There are 4 ways to turn a row about zero (a turn may also mirror it). The second row of each pair is the first, turned, with some noise.
Some pairs, each with its turn after it:
[14  6 -5 53]
[-22 -24 -42  -3] | j684

[  1  11 -39   3]
[ 22  -4 -25  22] | j318

[-33 -26   3 -50]
[-36 -30 -27 -36] | j318

[  3  25   1 -42]
[-11 -44   4   9] | j318

[-36  30  -7 -39]
[ -9  37  40 -25] | j684

[ -4  18 -47  41]
[ 27   6 -16  58] | j824

[ 51 -37  48 -18]
[-18  51   6 -65] | j824

[-25 -19   5  20]
[-11  17 -19  17] | j684

[-37  -2  16 -54]
[ 0 45 45 17] | j684

[-26  31 -30  28]
[ 22  36  -7 -34] | j623

[  3 -16  -4 -41]
[32 16 20  7] | j684

[  7 -26 -28  46]
[  4  26 -45  30] | j824

[-33 -18  17  41]
[ -3  46 -31  26] | j623

[ 28 -48 -35  10]
[-20  36 -42  26] | j318

[-18 -29 -32  -1]
[-29  -6 -22  21] | j824

[ 20 -52  50  53]
[-14  -8 -66  57] | j623

[-54  -4  12 -27]
[-17  39  42  15] | j623

[-36 -31  54 -46]
[-32 -34  -2 -76] | j824

[ 26 -44 -25  38]
[-30 -11 -57 -15] | j623

[ 15  50 -16  19]
[ 46 -16  17  39] | j318

New pairs. What belongs after each?
[ 43 -41  49 -37]
[-34 -59   7  55] | j623

[-25 -55  -8   5]
[-43 -13 -40  -5] | j824

[-28  56 -54  -7]
[-12  37   3 -69] | j684

[14 12 37 34]
[-34 -35  -9  13] | j684

[-41  11 -13 -28]
[-17 -44   6  14] | j824

[24 27  0 48]
[45 21 32 22] | j318

[-44 -22  -9 -32]
[-43 -42   0  -6] | j824

[ 10  41 -30 -33]
[-4 -7 55 28] | j824

[-36   0 -23 -44]
[ -4 -44 -38 -16] | j318

[-42  34   6  49]
[ 57 -35 -28  16] | j824

[ -3  -8 -48   6]
[-21  18 -12 -44] | j623

[47 -6 35  6]
[ 12  47   9 -32] | j824

[ 11  51 -32  34]
[53 10 22 47] | j824

[-4 57 -8 35]
[-41 -13 -12 -47] | j684

[-54 -10  -7  12]
[ -9 -48 -31  11] | j824

[ 21 -27  35  31]
[ -6 -15 -38  39] | j623

[-20   3  20 -54]
[12 22 53 11] | j684

[ -6  36  42 -31]
[-12 -49  48 -11] | j318

[-50 -34 -52 -10]
[  1   1 -71 -25] | j318

[-48  54  50 -15]
[-66   9  51   0] | j684

[-42 -44  56 -19]
[-34  25  23  63] | j623

[ 12  18 -27 -21]
[  7 -20  16 -32] | j623

[  6 -52 -14 -11]
[-49  16 -23  -5] | j824

[ 44  -3 -44  36]
[ 24 -28 -52 -33] | j684

[-25  34   8  46]
[ 60 -23 -18  11] | j824

[20 27 13 11]
[12  1 34 14] | j318

[21 34  7 -9]
[  4 -21  27  22] | j318

[-48  39  18 -35]
[  4 -64  34 -13] | j824

[47 14 31 38]
[-11 -69  -6   5] | j684

[-15 -30  12  -7]
[-4 14  3 33] | j684

[-41   6  41 -47]
[ -9 -52  24 -46] | j824

[39 52 40 19]
[ 66  28  36 -21] | j824

[-47 -19  31 -16]
[-17 -49 -21 -35] | j824

[  3 -40  56  -5]
[-27 -18   1  63] | j623

[-18  13  30 -54]
[-28 -51  15 -22] | j318

[  5  52 -32  46]
[69 12  3 31] | j318

[ 20 -27 -22 -53]
[-54 -24 -31  21] | j318

[-29 -40 -57  48]
[-42  49 -57 -37] | j623

[ 44 -17  13  26]
[-13  33  20  26] | j318

[ -1 -21 -25  35]
[ 23  50 -22   4] | j318

[ 51  38 -56  30]
[ 28 -30 -35 -70] | j623

[  7 -40 -18  -2]
[-38  20 -21   7] | j824

[-22 -20 -55  51]
[ -3  24 -76 -24] | j684

[ 43 -25  34  50]
[-9 61 40 12] | j318

[  4 -15  26 -49]
[27  8 48 28] | j684

[24 -1 -8 20]
[ 6 22  4 23] | j318

[ 8 24 42 31]
[ 41  -4 -22  36] | j623

[-47   6  45   1]
[-46  20  16  36] | j684

[ 41 -37 -41 -55]
[-74  38  27  14] | j824

[-20 -21  12  22]
[ -9  25 -23  14] | j623

[ -8 -11   4 -48]
[-38 -32  -8  -8] | j318

[ 25  15 -24  26]
[  3 -25 -19 -26] | j684

[ -9 -42  26 -43]
[-44  -8  29  39] | j623

[ -2  -2 -34  35]
[  8  10 -25  40] | j824

[-41 -11  10 -35]
[-19  19  49  23] | j623

